Every row belongs to one group in each of 3 separate groupings. Each group adds its own fixed numbers to the row, and there is some noise. The rows also spread widely along 13 directions, which tell nothing about the answers.
In the rows, 128 means zero.
Some rows, each with its group in each grouping after it:
[ 91 128 144 156 150 141 143 124 184 188 174 131  72 117 117 132 200 146
 139  97 139  76 120 176  70 133 103 169 152 105 107  89 133  99 109 135
 157 140 141 119 183]  Bizu (0) diso
[161 116 117 123 117 163 125 114 115 126  98 150 118 139 132 139 132 128
 170 135 137 100  81 165  97 143 128 179 148 128 114 102 156  77 100 170
 181 133 134  82 127]  gaf (2) rogen
[ 72 111 188 157 135 123 136 144 111 130 158 167 136 145  62 115  95 133
 103  96 134 118 123 107 130 136 155  92 127 139 106 151 140 117 151 109
 113 163 114 122 157]  kolil (0) bazat
[ 94 155 109 169 118 128 117 123  85 126 112 153 136 146 127 116 142 171
 157 120 136  95 155 133 123 122 130 141 149 115 105 149 135 111 123 123
 124 100 133  99 151]  kolil (3) Nalo
[111 149  85 121 126 121 134 147 109  78 119  80  96 128 139 121 143 100
 167 179  97 142  90 145  83 107 126 177 139  52 143  92  95 174 130  91
 127 112 146 111 102]  gaf (2) dofa
[139 157 126 135 122 159  94 154 130 148 113  99 174 176 117 110 156 121
 153 122 119 133 146 120 168  77 136 136 154 141 122 166 142 151 140 115
 149 128 116 144 123]  Bizu (3) Nalo
[143 114 119 133 122 119 161 100 196 126 148 142 117 102 138  96 167 176
 137 114 164 111 126 126 109 119 141 128 168 142  93 108  75  99  91 119
 146 109 120 112 119]  Bizu (1) bazat
[ 65 152 112 144 129  75 153 128 129 118 145 115 109 102 112 103 138 172
 120 107 133  92 152 103 108 147 125 126 134  87 113 120  87 122 131  90
  83 110 117 132 157]  kolil (1) diso
[ 91 165  92 134 138 150  81 121 103 121 118 147  51 142 114 102 176  57
 121 147 127 191  57 167 110 152 141 112  93 110 139  78 156 195 134 103
 143 186 107 103 128]  Bizu (0) dofa
[149 169 126 112 123 112  88 159  81 149  84  78 158 196 147 134 173  64
 164 117  96 210 129  84 198  89  82 139 100 106 169 183 181 170 109 173
 195 159 139 159  98]  Bizu (1) rogen
[ 93 118 139 130 158 122 136 132 181 158 149 119  62 135 112 130 128  50
 116 120  95 163  68 159 119 165 110 118  94 116 123  92 126 134 149 116
 137 180 127 133 135]  gaf (0) Nalo
[122 125 117 160 138 136 139 129 134 127 108 121 134 154 130 120 108 142
 176 148 100 112 131 158 119 135 120 182 161 105  96 152 119  84 144 118
 158  94 152  87 138]  Bizu (0) bazat
[185 153  93  44 106 167  93 120 173 142 118  91  74  87  78 135 154  78
 110 134 147 106  38 113  78 194 138 136  84 135 147  53 118 175 111 117
 134 174  79 125 109]  Bizu (2) Nalo
[ 99 188  68 189 130 157  72 148  95 150  94 141 124 142 133 137 110 135
 157 133 103  96 198 142 158 193 115 148 110 106  98 134 177 134 170  97
 118  88 127  96 173]  kolil (3) diso
[ 80 170  96 137 148 146 104 162 139 172 162 118  64 124 117 148 206  68
 115 105 127 127 107 144  83 167  93 145  99  76 139  66 155 192 117 123
 133 156 113 107 154]  Bizu (0) rogen
[119  86 192 106 138  69 208 126 197 132 170 112 117 140 122 117 152  99
 131  98 128 156  83 123 123  85 109 119 148 143 107 149  74  99  76 155
 164 163 129 134 101]  gaf (3) Nalo
[153 124 149 107 111 146 131 129 120 117 135 164 103 120  88 132 128 116
 118 123 155 123  93 110 113 147 146 112 107 160 120 113 140 144  88 138
 158 155 109  94 116]  kolil (3) rogen
[122  84 171 139 129  98 165 137 156 141 159 139 144 168 133 131 160  96
 133  85 136 165  88 138 129  77 140  93 171 123 123 106 117  99  95 188
 138 149 130 134 110]  kolil (3) bazat
[141 132  99 149 103  97 138 156  96 101 108 125 168 149 154 149 103 120
 162 140 121 142 154  84 159 156 123 124 126  99 109 157 125 123 112 145
 140  84 132  82  93]  Bizu (2) bazat
[128 124 124 115 122 109 136 157 115 135 109  98 158 162 120 154 128  86
 154 114 109 127  88 121 106 150 111 155 146  87 129 124 136 100 118 177
 137 132 121 102 122]  Bizu (2) bazat
[ 90 163 113 164 131 114 133 138 126 136 133 163 145 158 145  97 190 123
 138  98 161 149 175 115 162 124 103 111 136 161  75 184 138 151  77 122
 161 126  87  71 120]  Bizu (3) Nalo
[133 133 125 101 120 153 124 174  97 135 129 130 158 179 107 144 171  59
 137 105 143 139  88 127 110 112 126 128 138 135 120 114 163 163  86 164
 139 147  82  76 104]  kolil (3) Nalo
[ 35 152 120 204 142  34 133 110  92 121 104 131 125 174 165  95 130 122
 145 113  86 204 152 131 199 128 115  88 126  77 120 182 121  98 168 136
 118 145 160 154 145]  Bizu (0) dofa
[154 161  81 122 132 162 101 164 176 112 123 103 108 137 127 116 132  55
 133 169 100 178 123 135 158 147 140 118 106 131 115 105 124 211 146  70
 138 125 107 109  96]  Bizu (3) dofa
[ 82 159 118 130 120  59 158 132 141 116 140 122 113  99 112 122 110 123
 110 105 131 126 158  62 150 198  99  94  74 120 104 162  93 147 115  98
 103 134 100 114 122]  kolil (2) Nalo
[ 83 140 114 177 130 130 107 131  98 154 136 152 120 158 150 125 172 128
 143 102 137 137 135 145 145 110 129 114 140 108 120 118 158 127 132 142
 132 136 137 124 141]  gaf (0) Nalo
[132 143 148 134 125 145  96 134 101 146  96 129 149 159  96 123 112 126
 151 113 115 130 133 104 153 134 116 144 119 134 126 173 173 117 137 132
 163 146 130 132 145]  kolil (1) bazat
[ 75 121 130 144 143  75 172 171 134 129 158 101 120 157 137 141 159  79
 145 116 108 146 111 132 104 126  97 137 140  69 122 118 115 129 105 142
 131 127 128 104 123]  Bizu (2) diso
[144 153  55 168 128 114 136 140 113  99 107 118 100 142 206 127 129 112
 190 185 102 173 179 138 168 138  98 162 111  89 100 141 125 155 106 104
 183  62 166  66  83]  gaf (0) diso
[161 149 104 124 114  98 140 104 164 106 118 100 101 105 148 116 132 148
 150 149 116 143 141 108 146 126 128 126 119 110 129 125  82 142 116 113
 144 105 152 149 106]  kolil (3) dofa

New rows. What belongs after each?
[148 154  71 110 134 187 102 135 155 157 121 109 112 136 136 130 220 101
 160 121 144  99  83 193  62 130 121 193 172  99 117  57 149 140 101 147
 153 128 102  80 142]  Bizu (0) dofa
[123 143 103 131 135  93 160 163 158 104 150  94 110 125 164 121 146  95
 146 146 105 178 155  94 154 108  97 132 112  93 123 129  92 186 103  95
 151 102 139 121  82]  gaf (1) rogen
[153 129 165 137 121  94 136 159 132 165 126  94 168 172 138 169 120 102
 152  95  92 152 164  78 198 115  91 118 111 113 143 178 157 115 121 190
 167 132 162 168 119]  kolil (3) rogen
[108 163 108 138 130 140 110 185 119 112 144 127 113 133 118 137 124  63
 125 141 116 161 152  90 158 163 106 119  77 118 121 136 156 215 125  81
 144 139 105  94 105]  gaf (2) rogen
[ 78 156 125 126 155 132 124 162 139 152 124  79 132 166 101 108 168  94
 149 121  94 127 110 144 102 104  94 182 146  95 126 145 125 146 143  98
 137 139 116 128 150]  Bizu (1) Nalo
[ 90 149 140 110 112  77 127 162  53  98 111 113 124 118  56 152  36 110
 103 135  91 116 117  42 131 213 129 104  52  89 145 149 132 149 167 105
  84 141 125 127 139]  kolil (1) rogen
[152 139 111 113 111 140 106 125 148 142 106  91 133 115 114 150 116 138
 151 122 111  80 101 133 113 158 141 153 139  91 138  87 132  93 161 145
 114 133 136 157 150]  gaf (2) dofa
[143  60 142 146 106 126 145 127 114 118 149 187 127 140 114 156  90 125
 110 123 145 123  59 140 116 148 210  59 143 128 120  45 126  71 146 179
 101 133 133 113 118]  Bizu (0) rogen
[165 107 137  84 122  99 151 125 160 121 114  86 162 162 143 116 151  89
 140 105 120 173  59 135 147  71 148 121 177 121 141 105  94 100 109 189
 139 161 112 158  88]  gaf (3) rogen
[118 130 141 117 128 126 117 156 110 125 119 101 130 157 108 137 119  78
 139 126  99 150  83 122 133 123 124 138 119  97 151 117 145 138 145 139
 139 166 128 145 122]  gaf (2) rogen
[ 95 109 210 141 140 169 111  94 131 171 139 175  94 146  46  97 145 157
 118  89 148  95  81 151 101 104 142 129 130 180 121 143 169  83 135 123
 166 202 129 156 186]  kolil (1) Nalo
[108 152  99 163 126 166  95  83 104 107  98 162  65 110 107  94 122 181
 151 154 130  89 108 171  90 147 150 167 133 114 123  95 127 109 151  85
 137 129 142 113 163]  kolil (2) rogen
[120 138 122 143 152 134 142 150 187 162 144 125 124 165 172 130 214  51
 164  93 128 180 130 164 147 111  69 152 143 126 102 131 165 139  75 163
 196 158 113  96 115]  gaf (2) dofa
[121 118 130 115 127 118 142 137 167 128 154 149 128 119 113 118 133  99
  92  92 156 142 101 114 147 155 157  77 126 151 101  91 114 132 121 132
 112 166  78 115 115]  gaf (0) rogen
[198 139  99  61 116 108 158 116 186 112 107 108 112 100 131 125 133  90
 138 131 138 151 103  93 134 192 104 135  93 151 105 122 106 140  67 138
 171 132  94  87  82]  kolil (1) dofa
[ 98 152 114 139 119  73 154 107 116 119  96  92 147 119 124 118 103 195
 168 119 109  64 156 106 115 155 101 177 147  82 111 174  82  61 137 124
 111  92 145 129 155]  kolil (2) Nalo
[ 79 139 104 190 150  90 154 142 162 120 132 126 151 164 171  99 142 123
 158 127 101 167 182 148 179 115 115 127 158 104  82 166 108 116 146 103
 135  99 137 105 127]  Bizu (0) dofa
[106 130 135 145 127 104 112 120  96 145  89 117 170 174 121 119 123 137
 149  90 108 137 114 123 152 113 131 129 159 101 135 147 148  72 154 168
 120 139 135 158 151]  kolil (1) bazat
[140  86 152 137 129  94 179 150 175 151 175 129 125 144 165 156 171 103
 142  95 133 156 119 118 137  91 109 111 143 111 125  97 122 110  79 186
 164 126 151 136 100]  gaf (1) rogen
[135 169  43 145 125 107 125 141 156 132  85  66 133 116 163 153  89 134
 180 161  71  86 169 125 133 209  89 186 116  58 108 128  93 105 168 104
 109  51 152 108 134]  Bizu (2) Nalo
[111 128 142 160 146 123 135  91 192 164 133 154  84 117 122 104 147 145
 133  91 134 129 134 143 132 154 103 130 127 144 102 130 127  89 118 123
 161 148 134 135 160]  kolil (1) bazat
[116 102 170 123 129 137 145 144 150 105 171 129 110 139  93 104 142 111
 112 128 133 150  75 135 116  57 174 101 155 133 136  92  99 157 129 107
 126 165 123 153 111]  gaf (3) rogen
[215 132  97 111 119 191 104 122 178 132  98 118 148 146 146 120 143 123
 171 136 133 128 123 149 157 112 138 161 152 157 118 106 142 122 111 139
 183 117 116 117 101]  kolil (2) rogen
[133 129 117 110 125 119 131 124 141 149 123 121 122 145 140 127 164  95
 139 101 138 147  91 134 133 132 119 124 128 127 120 112 134 120 102 165
 150 157 112 116 114]  gaf (0) Nalo
[177 152 111  53 114  87 130  89 157 128  99  84  68  98 117 107 157  97
 125 133 138 164  59  94 127 172 109 127  79 132 149 114 100 140  81 144
 173 174 110 142  99]  Bizu (1) diso
[108 138 139 121 140 107 149 146 160 139 121 122 141 142  90 125  94  93
 126 104 107 120 131 114 142 186 102 131 109 148  87 168 120 110 131 116
 125 142  96  98 139]  kolil (3) Nalo
[ 37 131 114 218 131 109 136 133  54 143 133 212 102 147 131 143 127 157
 148 109 134  97 165 141 106 178 111 119 114 100  88 132 172  88 126 134
 120  96 152  65 174]  kolil (1) Nalo
[134 143 149  98 104  59 159  98  85 115  94  91  89 110 105 144 110 154
 170 151 109 100  97  76  95 173  74 184  80  91 144 192 100  90  86 154
 187 132 173 119 123]  Bizu (2) Nalo
[ 46 122 136 184 131  90 149 142 102 130 176 174 120 141 132 120 170 137
 114  81 156 135 139 123 115 114 140  81 148  93 111 106 124 132 112 137
  94 130 120 107 142]  kolil (0) bazat
[121 152  95 158 132 165  95 114 147 136 116 165 102 126 120  98 146 143
 129 127 143 127 139 144 146 150 145 123 123 154 103 112 144 133 139  90
 147 132 110 112 145]  Bizu (1) rogen
[128 170  45 148 135 118 101 139 119 108  83 117  73 125 170 132  98  65
 153 174  77 192 134 126 168 205  96 136  62  90 124 108 138 170 149  94
 148 107 144  98 100]  gaf (1) rogen
[103 135 150 123 155 145 130 151 178 157 147 119 108 147  91 113 153  70
 121 110 121 151 101 139 121 147 107 144 123 139 105 138 135 151 122 106
 162 172  98 102 138]  Bizu (0) bazat
[162 157 108  82 141 113 127 126 214 147 110  48 128 132 140 113 158  80
 143 106  99 162 109 121 159 128  89 157 128 110 145 120  98 139 120 135
 151 159 107 171 110]  kolil (2) rogen
[138 131 133 143 131 133 120  74 176 140  94 152 102 116  98  99  74 159
 133 126 116 105 121 147 153 185 143 122 116 173  89 145 110  64 162 105
 136 142 126 134 159]  kolil (3) Nalo
[146 103 153 134 113 184 115  91 121 103 135 180  63 115  73  85 131 181
 133 173 163 100  72 157  84  96 190 135 138 166 118  96 127 120 121  81
 172 143 141 113 135]  Bizu (1) diso
[166 104 115 122  98  81 146 110 122 137 101 128 124 127 140 175  85 126
 147 130 113 111  90 111 128 197 138 103 111 108 124 100 112  58 127 197
 123 105 157 121 115]  Bizu (3) Nalo
[109 153 132 141 145 117 141 136 183 122 145 116 123 134 118  83 124 121
 125 126 121 162 182  95 191 125 111 110 102 159  91 189  98 171 129  56
 148 133 108 125 111]  kolil (0) Nalo
[141 233  45 105 117 181  36  79 128  98  82  88  25  71 101  56 174 155
 129 192 128 130 102 133 108 131 149 166  96 113 165  91  87 237 153  19
 139 145 118 160 132]  Bizu (3) rogen
[185 191   4 131 104 127 100 109 112 114  41  88 155 130 206 133 130 150
 209 155 112 111 181 124 160 183  88 193 129  91 106 141 121 112 111 141
 150  45 132  76  99]  kolil (2) Nalo
[ 93 126 118 160 116 107 134 174 108  97 156 137 147 133 124 129 100 123
 111 129 122 146 155  79 168 117 164  71 117 103 123 113 116 168 158  90
  84 109 123 136 108]  gaf (1) rogen
[126 137 131 107 115 143  99 128 129 174 144 111 114 118  87 143 174 140
 111  87 153  71  81 128  88 147 156 124 140 102 145  62 143 113 138 159
 105 162 107 155 170]  Bizu (0) diso
[117 118 139 135 147 120 146  99 183 133 136 135  48 125 132 103 147  91
 140 142 111 166  77 170 119 126 113 131 113 138 113 111 104 127 115 112
 171 162 145 128 118]  gaf (3) Nalo
[ 92  79 183 141 132  88 193 137 117 103 183 171  81 135 116 130 135  99
 125 128 145 168  79 118  98 109 131 102 121 119 111 123 109 132  75 141
 166 153 146  83  98]  gaf (0) bazat
[123 112 154 147 129  88 155 131 152 133 148 121 155 162 149 118 152 121
 141  99 123 175 142 116 180  77 134  91 148 117 124 148 120 117 119 156
 143 142 142 158 111]  kolil (0) dofa
[162 196  97  95 125 115  94 123 135 131  77  22 148 151 144  92 165 134
 174 138  90 150 149 110 172  65  98 185 146  94 159 173 106 162 131 111
 157 123 136 185 117]  kolil (3) diso
[117 147 110 146 139 160  97 148 165 184 143 136 130 168 151 136 237  66
 144  77 148 153 110 170 130 113 109 126 155 119 123  83 185 146  99 174
 161 169  99 120 142]  Bizu (2) dofa
[120 148  98 108 139 136 145 154 172 132 158 131 109 119 125 113 190  87
 115 100 156 142 122 122 108 140 108 129 124 133 106  91 120 181  75 111
 138 140  73  83 112]  kolil (1) rogen
[ 86 169 110 159 134 135 105 106  81 120 107 162  77 139 125  99 173 134
 147 129 135 140 119 153 111 124 113 153 124 117 124 134 148 145 101 120
 162 148 131  96 148]  kolil (3) rogen
[105 186  92 124 128 110 118  95 160 120 133 125  55  96 137  81 222 122
 125 127 156 160 115 131 114 128 111 128 117 125 122 116  96 192  79  96
 156 159 107 120 124]  Bizu (3) dofa
[135 139  98 156 117 111 123  88 100 105 102 147  88 133 159 103 120 151
 158 158 122 164 130 129 158 126 137 116 105 121 124 139 112 127 127 115
 156 110 160 120 103]  kolil (0) Nalo
[112 183  95 123 103  84 113 118 105 101 121  75  96  90 124 113 148 172
 136 147 121 111 138  71 122 127 128 139 108  62 165 125  76 172 135  92
 112 117 147 170 124]  Bizu (2) rogen
[120 140 179 142 153 127 142 118 188 177 132 111 135 166 125  95 203 133
 168  92 124 145 152 140 154  71  72 179 157 155 105 206 152 101  90 140
 226 164 142 144 153]  Bizu (1) dofa
[112 148 146 144 120 128 118 139 118 140 132 123 166 156 116 110 158 151
 144  91 148 117 161 106 160  92 124 128 149 133 118 166 152 121 114 133
 146 143 111 141 142]  kolil (2) diso
[133 189  59 136 143 129  92 106 161 117  79 116 101 130 156  72 138 102
 140 139 109 195 158 124 199 158 103 129  96 142 112 147 123 171 137  73
 156 134 101 125 111]  kolil (1) rogen
[126 141 150 101 121 170  78 125 108 138 104 123 136 157  67  96 135 112
 117 109 136 123  59 149 128 103 178 122 151 153 136 112 159 122 158 126
 123 198  87 155 152]  gaf (3) diso
[104 166 143 106 133  59 138 100 156 149 122  80 107 114 116  95 149 137
 121  85 123 142 135  88 163 145  93 124 103 113 134 172  98 118 118 130
 139 173 117 175 145]  kolil (0) diso
[ 89 111 171 105 101  24 189 166  93 126 177 114 125 121 110 187 156  94
 115  88 139 127  93  51  90 159 104  88  96  63 149 120 116 131  71 201
 116 151 135 124 114]  Bizu (2) dofa
[ 89 127 122 142 108  91 155 184  61  94 149 132 172 166 142 144 148 104
 149 120 140 142 138  85 131  96 125 112 138  93 119 148 132 160  89 143
 122 108 115  79  88]  gaf (2) Nalo
[139 157  79 113 113  95 139 173 106 125 123 111 146 145 161 168 150  64
 152 115 128 153 147  78 145 179  80 123  87  99 119 131 143 172  74 160
 142 105 104  70  82]  kolil (2) Nalo
[125 142 130 150 122  92 127 115 175 155 149  87 128 124 159 122 185 157
 146  86 130 132 156  99 154  81 113 117 153  83 152 120  99 126 121 149
 129 126 153 201 130]  kolil (2) bazat
[ 83 174  98 152 141 114  93 175 112 158 119  79 131 162 123 144 125  77
 140 127  73 148 153 110 162 160  97 132  92  73 137 149 147 171 180 102
 113 128 134 140 141]  Bizu (0) Nalo
[134  95 175 149 123 126 129 150 125 159 116 137 186 174  95 158  65 130
 145  91 108  96 134 120 168 153 143 112 139 139 110 150 173  40 166 173
 126 140 131 143 160]  kolil (2) diso
[136 123 121 152 115 125 115 152 113 137 133 153 147 189 166 132 180  68
 149 113 147 204 129 114 189  93 127  79 120 145 125 137 169 163  90 165
 174 145 116 110  78]  Bizu (2) Nalo
[158 130 115  80 107 148 142 152 167 128 158 123 153  96 100 125 166 136
 111  90 184  83 116  86  91 142 143 128 153 145 100  92 108 151  76 125
 119 126  66  89 109]  gaf (1) bazat
[ 80 100 140 186 110 154 109 170  49 107 177 190 119 159 104 137 152 138
 114 137 152 131 106 123 104  66 202  66 143  99 149  61 156 171 146 116
  97 121 145 126 128]  Bizu (1) rogen
[176 123 133 109  99 142 137 130 160 120 116 109 190 110  90 126  90 196
 146 121 146  43 142  88 121 152 161 153 170 141  98 146  95  75 135 121
 122  95 106 117 134]  Bizu (2) bazat
[132 130  96 143 109 125 129 182  83 114 116 106 192 180 146 159 117 108
 164 133 106 122 141 117 141  99 144 129 159  84 124 120 130 137 138 149
  98  74 130 102 101]  kolil (3) Nalo
[104 125 126 166 135 141 132 114 172 135 147 163  95 128 126 108 161 129
 139 123 143 128 120 164 119 139 137 120 143 137  98 106 130 114 123 112
 151 142 124 108 144]  Bizu (2) dofa
[ 73 138 140 159 136 170 102 195  84 150 142 156 162 170  71 159 114  89
 124  91 124  86 135 130 110 166 131 134 129 111 111 116 199 134 157 129
 102 146  91  88 172]  kolil (2) rogen
[118 147 101 150 160 194 113 182 145 145 142 113  98 165 141 137 174  51
 173 152  99 152 124 179 101 113  83 204 137  97 110 112 166 192 112  97
 190 117 133  62 119]  gaf (0) bazat
[191 121 119  89 114 144 122 159 177 150 116  77 190 153 132 146 126  96
 149 102 121 116 114 118 162 128 138 137 157 132 121 110 139 104 130 165
 136 135  98 143 110]  gaf (2) diso
[ 84 107 159 167 129 108 163 164 122 137 167 134 155 165 131 139 152 130
 145 101 128 115 137 129 124  74 132 120 171 109 107 136 122 114 117 145
 123 114 141 120 131]  gaf (3) Nalo
[126 135 135 144 128 105 145 124 136 149  97 127 176 144 118 132 103 164
 162  96 113  86 168 117 148 167 103 157 148 128  88 182 146  48 135 155
 142 109 132 114 166]  kolil (1) dofa
[170 142 121  86 111 131 132 168 128 138 135 103 159 143 134 156 168  79
 145 108 142 139 124  94 141 136 109 138 122 126 118 136 157 162  75 169
 171 141 102  92  93]  gaf (0) dofa
[104  93 178 175 133 123 143 129  90 132 116 189 122 177  98 130  77 122
 153 141 109 142 119 131 150 149 126 116 104 161  93 188 169  73 135 133
 183 136 158  88 137]  Bizu (1) Nalo
[106 116 180  78 103  60 185 155  76  76 146 101 173 155 106 118 166 109
 138 106 153 150  76  71 106  59 131 127 157 102 139 166 101 141  60 168
 142 165 107 114  85]  gaf (2) dofa
[178 188 128  48 119 146  93 106 161 127  80  57 111 112  74  81 154 112
 135 137 126 137  81  96 123 134 110 181 113 153 141 173 102 171 103  97
 182 179  90 141 116]  Bizu (3) bazat
[146 135 113  86 126 169 149 151 158 128 131 128 170 142  97 111 172 120
 140 101 167  78 102 146  79 118 134 169 184 159  78 115 116 127  74 132
 134 122  56  54 121]  kolil (3) Nalo
[107 178 115 159 121 122 115 118  94 122 137 128  85 108 132 112 167 182
 150 137 138 115 184  92 131 111 102 156 102  99 134 159 125 177 104  91
 169 112 159 124 138]  kolil (0) rogen
[114 159 145 131 127 121 150 141 130 137 141  97 138 136 120 124 190 161
 170 111 131  86 159 121  95  80  87 195 165  98 117 168 122 134  81 135
 167 111 142 115 146]  kolil (3) dofa
[132 185  90 134 128 124  89  40 155 134  76 125  50 103 141  62 183 168
 144 133 137 145  99 162 136 132 123 153 127 137 133 125  97 116 118 115
 173 163 134 156 148]  Bizu (3) rogen
[112 173 115 100 126 128 105 154 139 139 115  72 183 150 103 110 172 109
 135  82 129 117 126 110 138 111 123 142 157 107 133 135 135 148 136 129
 104 161  78 153 144]  kolil (2) dofa
[ 99 134 100 158 126  76 148 132 135 122 142 123  61  89 139 160  83 114
 128 145  95 130 132 103 120 221 107 119  72  67 119 101 100 133 145 110
 114 104 165 110 127]  gaf (0) bazat
[138 117 111 132 157 178 115 126 223 148 146 109  97 141 128  93 172  98
 137 123 118 158  87 185 113  81 146 139 170 124 126  57 105 149 147  90
 133 142 118 157 126]  kolil (1) bazat
[127 136 145 109 131 135 142 144 153 127 133 129 143 136  90 103 145 126
 126 113 143 120 123 106 127 128 123 143 136 157 100 154 122 131 105 111
 157 145  92 102 128]  Bizu (1) rogen
[187 125 124 100 108 189 100 157 106 124  85 142 180 167  83 143  85 100
 144 136 127 104  92 131 135 163 162 146 140 168 101 130 172 104 135 151
 153 133  90  73 121]  Bizu (3) rogen
[122 201  38 131 132 124  96 101 166 126  95 115  87  95 156  81 174 136
 137 133 135 143 155 124 149 178 106 145 111 119 108 114 100 166 120  79
 138 116  96 111 129]  Bizu (1) rogen
[111 132 105 173 133 150  87  91 135 162  92 168 151 158 135 102 130 150
 138  80 138 122 123 174 159 151 162 108 171 139 100 107 156  55 169 157
 113 144 108 131 172]  kolil (0) bazat
